All groups share one centre, and each spreads out both ways along 12 directions, with some noise.
In the rows, 128 means zero.
Known rows, each followed by its group:
[136 189  95 130 154  88 170  70 158 116  60 127 163 114 145 175 166 193] : q_495
[112 126  86 159 114 160 100 130 154 104 117 119 144 120 136 154 131 117] : q_769
[151 124 141 151 120 100 166 149 124  55 127  99 150 112 138 154 112 147] : q_495
[ 68 183 130 106  87 130 150 126 104 173 118 112 187 153  93 188 131 159] : q_856
[116 129 140 123 142  95 141 120 155 111 154 109 175 124 143  93 101 101] : q_850
[178 100 139 167 135 136 150 119 134 139 150 119 128 164 151 103 157 166] : q_856
[129 151 209 150 161 120 145  76 147 148 118  94 108 121 121 166 116  82] : q_769
[ 87 167 129  82 103 171 179 148 115 142 111 103 153 163 140 170 148 112] : q_84
[154 112 105  53 111 116  80 178 137 120 143 105 133  64 124 106 148 181] : q_495
[130  93 125 161 119 126  98 106 168 100 127  95 147  90 103 158 128 162] : q_176
[126 103 181 175 116 131 140 120  95 124 123 144 124 153 110 187 130 171] : q_84
[138  91 113 156  90 146 140 164 133 151 153  86 171 184  82 103 126 145] : q_850
[172 132 135 133 107 120 146 143 123 103 108 107  82 116 123 150 142 111] : q_176
[130 115 151 177  99 102 116 128 123 166 175 178 106 162 117 136 159 173] : q_769
[160 127 106 134 108 128 119 124 116 223 154  79 186 148  92 164 103 185] : q_856
[122 108 138 138 112 132 139 118 115 156 177 129 116 135 103  95 148 184] : q_856
[ 55 131 162 119  75 129 155  54 125 157 126 114 182 146 111 174 133 138] : q_856
[128 113 103  47  69 136 110 182 140 166 167 142 101 134 159 122 166 100] : q_856
[115 151 119  87  98 170 105 190 125 175 134 144  83 157 129 131 166  81] : q_84
[161 145  86 133 110 134 111 189 134 147 168 124 119 139 131  97 156 149] : q_769
[132  82 124 145  96 114 141  95 111  99 112 116 118 114  89 117 104 130] : q_84
[109 152 178  83 137 118 132 139 124 151 168 100 147 122 125  76 117  89] : q_850
[176 145  99 186 137 104 146 130 118 109 121 140 112 130 103  92 172 224] : q_495
[122 113 134 130 161 123  92 182 154 133 125 172 100 157 111 104 137 103] : q_850
[122  96 163 122 146 149 122  63  81 173 108 144 184 165 124  49 136 177] : q_769
[124 134 181 151 167 122  76 158 128 133 139 145 100 102 109 178 110 134] : q_856
[154 123 146 162 181 123 130 120 109 143 147  96 129 105  67  90  93 189] : q_856
[143  49 144 100 114 150 124 141 119  76 130  92 117  91 126 131 101 126] : q_856
[186 123 174 135  95  46 212  30 112 160 108 125 140 155 161 176 126 138] : q_176
[122 111 120 138 104 113 157  90 100 130 129 110 157 127  76  89 123 193] : q_84
[134 162  94 165 154 128 140 162 128  84 116 129 105 122 102  99 127 129] : q_495
[163 104 149 129  98 117 128 106  85 129 113 116  80 116  78  59 123 104] : q_84
[148 142 111 133 123 172 134 136 125 174 137  84 136 143 111 133 146 164] : q_495
[120 116 135 127 104 129 114 116 125 139 107 119  92 123  70 111 128  98] : q_850
[140 140 135 103 118 120 128 114 152 104 103 112  73  87 131 148 147  88] : q_495
[137 121 112 164  79 153 129 137 136 128 126  76 123 125  82 177 138 146] : q_850
[151 159 138 113  86 123 149 161 103 179 118 114 145 179 124 154 140 107] : q_84
[107 157 147  96 127  98 101 142 146 170 189 122 118  92 107 116 126 134] : q_856
[154 156 111 102 101 107 136 101 144 150 158 104 110  92 163 135 140 112] : q_850
[143 153 181 158 163  85 130  58  91 123  69 136  75  84  71 147  95 125] : q_769
[158 115  76 188  73 113  74 163 186 147 146  86 166 135 110 206  97  84] : q_850
[128 131 188 152 107  61 117 132  98 151 183 185  40 104  77 150 140 175] : q_769
[142 124 140 125 119 116 132 121 126 131 147 105 119 116 117  97 110 103] : q_495
[138  88 110  92  48 107 141 173 123 150 172 151  86 157 119 110 163 126] : q_769
[116 147 132 132  84 155 123 135 110 122 133 106 109 122  98  96 162 124] : q_84
[177 104 123 154 128 110 119 142 117 135 143 151 122 138 151 137 129 159] : q_850
[119 111 159 164  62 130 145  86 113 116 117  76 113 106  53 165 134 152] : q_176
[ 96 179 109 163 173 189 117 124 167  96 118  75 168 107 141 142 121 108] : q_769
[ 65 158 130 117 104 126  98 121 164 133  99 112 168 107  81 185 159 166] : q_176
[135 198 176  89 100 110 146 156 127 112 119  76 138 107 137 145 139  69] : q_856
[192 184 112 115 116 111 118 117  71 186  77 157 103 151 133  80 159 121] : q_176
[ 75 131 102 140 110  88 107  89 136 132 105 161 139 112  70 151 110 145] : q_84
[129 124 146 159 186 126 124 148 107  83 196 141 149 106 162  63  89 151] : q_176
[104 123 158 125  76 140 120 149 128 143 130 154  78 142 127 222 159 110] : q_176
[143 130 148 137 110 141 131 150 113 146 128 112 128 144 125 180 129 133] : q_495
[142 104 116  88  71 142 112 141 135 190 152 104 121 129 120 159 156 153] : q_850
[187 135 121 116 122 140 153 144 136 155 150  86 131 131 142 115 178 199] : q_495
[148  80 137  98  96 138 112 122 131 130 122 105 102 106 114 118 141 124] : q_176
[103 145 121 130 149 123 122 179  96 123 114 184 135 157 104 124 144 189] : q_495
[168 108 172  89 184 109 175  85 162 148 166  81 128  93 187 177  96 148] : q_84
[106 127 134 131 121 144 171 117 144  74 117 109 104 113 134 153 139 110] : q_495
[154 100 105 180  94 158 127 128 156 104 114  94 135 142 140 183 132 110] : q_769
[ 91 122 104 106 117 174 161 139 129  83 131 144  78 118 148 147 173 156] : q_850
[ 75 140  98  97  92 160 155 145 120  47 126 100 177  99 153 144 130 134] : q_176
[156  89 159  84 138 146 136 130  89 159  81 129 152 165 138 130 119 134] : q_856
[ 93 116 165 107 112 147 190 106 104  87 193 109 150 119 173  92 130 144] : q_850
[129 100 123 145 162 146 143 130 161  30 150  90 123  67 137  95 140 185] : q_495
[176 106 141 141 119 161 110 148 107 134 128  95 101 122 116 116 134 128] : q_769
[137 149 105 147 134 110  88 189 171 120 185 126 109  89 134 173 125 143] : q_856
[118 171 113 133 129 129 150  98 143 165 148 160  80 145 147 108 176 121] : q_850
[135  66  76 121  19 157 123 146  95 131 138 119  99 135  86 124 146 143] : q_769
[110 187 130 120 101  97 102 134 142 162 178 120 160 108 139 144 127 114] : q_176
[247 156 131 146 147  81  78 219 116 157 162  79 125  85 118 168  88 160] : q_856
[112 165  92 126 155 117 147 129 154 110 107 133 159 125 138 136 141 166] : q_495
[136  85 116 151  91 121 139 139  96 114 102 159 159 189 119  93 130 130] : q_84
[156 124 168  96 111 121 141 148  98 164 144 139  68 139 126 110 140 104] : q_176
[134 139 125 118 124 114 131 109 128 118  93 118 132 115 115 126 139 139] : q_176
[149  98 111 135 102 127 140  86 111  86 108 103  97  90 114  96 103  88] : q_176
[101 194 100 175 144 116 128 117 150 109 166  97 159  80 112 149 118 177] : q_769
[123 147 110 148  95 143 133 145 127 161 153 126 111 154 103 119 157 133] : q_769
[111 109  94 134  99 149 165  70 113 190 107 128 128 168  96 162 122 148] : q_84
[115 132 114 131 118 124 128 100 113 154  99 146 122 139  99 141 124 132] : q_856
[127  59 172  91  88 160 132 153  83 151 143 154  96 172 116  88 160 147] : q_769
[125 125  74 158 132 123 133 112 163 113 139 123 156 124 135 120 133 160] : q_84
[117  92 170 155 125 116  98 141 105 125 137 151 134 145 100 115  92  98] : q_850
[127 111  72 117 174 151 143  81 170 181 144 131 101 123 144 133 124 155] : q_84
[120 121  92 124 138 132 156 101 136 108 132 106 138 108 111  81 127 164] : q_84
[136 101 178 126  76 106 159 106  82 173 126 141 176 178 129 192 145 208] : q_495
[146 136 151  87  97 142 156 123 115 125 153  65 108  86 120 117 145 148] : q_850
[166 115 158 136 114 147 132 157 101 149 133  93  71 129  60  96 152 154] : q_176

New rows. What belongs after each?
[173 100 146 114 150 119 132 181 124  97 149 115 114 120 133  80 126 143] : q_850
[ 83 189  92 139 101  83 243 158 121  85 150 128 124 148  79 149 145 194] : q_769
[145 188  75 187 175  96 113 119 173 158 131 126 133 121 108 139 114 140] : q_856
[104 132 135 145 101 165 143 140 127 119 157 120  97 133 124 145 153 131] : q_850
[ 94 192 171 122 156 171 100 196 135 181 133 190 108 189 180 200 189 121] : q_84
[133 113 135 100 110 102 139 120 176 184 140 116  95 139 109 169 134 102] : q_176
[124 204 131 219 148 176 119 147 151 196 196  98 151 172 123 135 168 170] : q_769
[117 143  78 106  73  50 162 130 160 129 174 137 142 117 127 133 134 148] : q_769
[126 124  82 138 148  98 135 128 153  80  99 153 143 123 144 131 112 119] : q_850
[157 143 101  85 125 109 118 100 157 131 128  60 139  63 120  98 111 104] : q_495
[104 140 132 116 140 130 136 129 139 123 117 139 127 136 129 128 135 112] : q_769
[169  84 118  94 113 107 132 125 100 137 123 136 140 122 146 129 123 178] : q_850
[141  90 138 124 113 139 151  90 122 131 118 103 174 153 141  89 132 136] : q_769
[129 143 146 117  82 131  98 131 146 192 166  97 102 121 102 138 140  84] : q_850
[174 130 115 183 100 119 136 147 170 144 150 115 116 166 147 158 152  99] : q_769
[102 151 115 144 105 139 167 194 204 109 160 120 106 169 159 204 163  73] : q_769
[167 119 136 132  85  98 158  59 125 137 120  90 112 106 112 116 147 140] : q_495
[114 122 153  22 133 135 170 114 133 115 122  98 125  97 148  83 154 134] : q_495
[113 191  77 114 150  36 142 120 189 107 118 157 143  97 149 165 113 103] : q_769
[129 161 139 124  96 137 167 102 107 137 200 114 104 114 179 103 144 110] : q_850
[133 141 130 139 142 115 125 126 157 113  97 102 117 106  86 150 136 139] : q_850
[129 132 113 105 112 124 107 138 150 154 115 178  92 154 165 142 166  81] : q_856
[158 132 137 140 119 104 166 124 128 115 140 117 116 151 118  41 147 108] : q_769
[159 121 152 200 174 153  88 176 129 131 166 143  98 136 122 134 138 174] : q_495
[116 153 124 120 139  67 155  92 162 133 146 132 214 131 173 158 125 174] : q_856
[ 71 126 143 114 125 150 120 108 104 146 141 123 159  99 108 216 111 219] : q_769
[114 136  94 123  99 116 132 117 119 113 119 133 115 113  99  90 133 120] : q_769
[118 125 164 123 119 159 164 148 142 111 167  67 115 124 101  87 157 139] : q_850
[116 120 159 173 146  92 152  59 128 108 121 153 132 128 126 127 128 159] : q_495
[113 160 172  99 108 101  99 146 129 159 132 150 127 125 140 181 140 105] : q_856
[ 49 117  99  73  98 138 143  66 156 102 104 125 117  88 112 114 141 106] : q_495
[181  87 132 117  89  98 114  86 122 135  96 102 105  98 115 147 106  94] : q_769
[105 142  97  82 130 126 109 134 188 157 112 135 116 116 129 173 164 133] : q_850
[135 143 126 116 107 101 107  94 157 184 131 119 125 115 121 160 139 121] : q_850
[141 146 167 102 133  84 125 164  76 121  98 144 129 126 100 126  90 103] : q_495
[ 43 161 105  63 148 115 143 109 108 148  88 154 197 142  98 105  94 125] : q_495
[132 132  78 102 118 121 169 101 155 113 109 114  94 119 113  71 153 114] : q_850
[169 148 148 108 109 102 158 158  88 101 128 141  78 127 130  69 167 129] : q_856
[102 139 105  76 125 143 125 131 143  96 106  93 117  77 112 120 122  98] : q_495
[ 95 170 167 130 132 128 112 143 110 170 149 136 128 147 105 116 116  85] : q_850
[160 141 169 205 109 103 119  76  76 184 104 116 147 149  62 167 110 175] : q_850
[171  96 155 126  83 125  95 139 138 140 131  61  89  87  65 138 129 115] : q_850
[120 148 124  95  52 123 105  91 107 159 123  84 148  92  88 108 143 122] : q_176
[174  94 112 153 112 120 143 104 109 123 111 120 161 151 129  86 134 161] : q_769
[131  99 131 193 125 121 102  55 181 169 201 110  79 102  95  86 135 126] : q_856
[139 118 170 136 144  96  89 131 126 134 179 125  86  73  94 112 108 150] : q_856
[115 147 129  98  96 127 143 127  73 122 175 138 159 113 194 141  89 104] : q_850
[166 154 166 124 195 102 193 127 122  82  71 114 117 144 130  69 124  97] : q_769
[ 61 143  78  96 132 145  84 176 145 153 127 180 109 123 110 186 124 129] : q_856
[ 99  76 173 166  94 153 116 108  86 119 170 134  69 113  79 121 103 116] : q_176
[ 90 122 128 146 110 148 125 118 128 114 129 144 140 141 126 128 152 150] : q_84
[114  78 161 169  96 210 124 119  89 119  95 116  93 157  89 148 143 123] : q_769
[125 150 144 115 125  87 140 137  70 139  77 156 116 144  50  93 112 131] : q_84
[171 132 206 160 183  62  77 155 151 117 140 105 144 100 102 109  83  95] : q_850
[131 145  87 131  52 179  73 130  77 131  85 138 141 123 130 135 174 149] : q_176
[140 138 106 170  86 122 148  98 118 150 165 123 145 147 145 137 124 124] : q_850
[142 165 123 133 122 150 133 162 147 125 138  92  71 113  99 114 160 105] : q_850
[111  79 127 119  63 157 163 171 116  87 145 124  89 151 110 125 155 124] : q_769
[127 171 181 130 143 109 143 133  88 112 170 108 152 109 147  95  87  93] : q_850
[186 124 106 167 116  92 143  66 133 181 125 149  94 145 126 110 162 164] : q_850
[170 149 124 119 142 128  84 188 122 148 127 112 129 109 118 154 127 158] : q_495
[128 139  54 193 185 137  81 138 191 112 109 156  73 107 113 161 109 100] : q_856
[161 169 122 181 201 157 139 158 146 134  85 129 136 180 143 145 141 131] : q_856
[151 112 122 123  84 133 150 169 165  20 126  99 103  98 188 155 153  69] : q_856
[196 128 154 159 130  68 146 112 147  84 132 117 100  95 175 167 114  96] : q_176
[ 88 110 154 137 132 147 158 130 135 119 154 131 150 161 124 115 147 164] : q_850
[ 97  76 150 124 123 174  97 110 110 116 123 152 141 146 133  61 146 127] : q_769
[160 104 126 211  65 144 124 158 108 134 183  82 109 148  87 145  87  78] : q_495
[ 69 116 167 154 112 168 107 160 124 118 112 113 150 141  66 205 125 157] : q_850
[121 132 143 178 167 191 101 103 133 120 117  93 173 128 139 130 126 145] : q_769
[166 120  94 164 103 153  98 130  99 133 128 138  90 126 132 108 127 107] : q_176
[ 88 117 127 107 124 110 106 139 133 139  99 125 188 145  85 137  86 103] : q_850
[137 157 124 127 153 148 108 149 151 149 136 101 102 115 126 130 112  69] : q_495
[113 131 160 117 132 161 150 156 109 124 160  97 104 107 100 150 142 194] : q_84
[122  49 166 162  94 203  89 143 126 107 173 101 132 131 145 135 147 146] : q_769
[121 181 160 100 114 153 159 108 117 145 169 107  58  94 143 122 178 130] : q_850
[109  86 216 110 120 130 179 129 121 126 146 134 104 171 132 130 151 119] : q_769
[134 218 108 165 132  65 123 118 105 149  90 154 169 151  73  65 148 158] : q_84
[147 114 147 107 103 115  77 112 142 199 114 131 115 128  95 141 165 149] : q_176
[139 102 170 122 162 131  86 125  98  97 104 155  93  92 113  72 130 140] : q_176
[100 137 135 140  65 147 115 141 106 105 193 107 160  98 181 219  87  96] : q_850
[122 142 158 177 129 151 145 138 128 124 118  83 124 143  54 131 144 160] : q_850
[ 99 144 159 170 172 136 108  88 157 134 107 156 146 154 147 136 135 100] : q_769
[121 157  87 151 156 123 159  81 179  89 115 121 109 103 137 106 164 147] : q_495
[157 125 124  83 113 110 138 160 114 115 135 114 122 108 134 110 127 133] : q_856
[108 124 171 145 123 155 156 152  89  82 102 124  48 121  60 132 137 127] : q_176
[122 117  71 108 146 149 166 151 166 122 124 112 146 151 142 131 131 137] : q_176
[ 93  70 183 104 146 128 135 112 156 110 113 128  88 131  62  52 156 131] : q_850
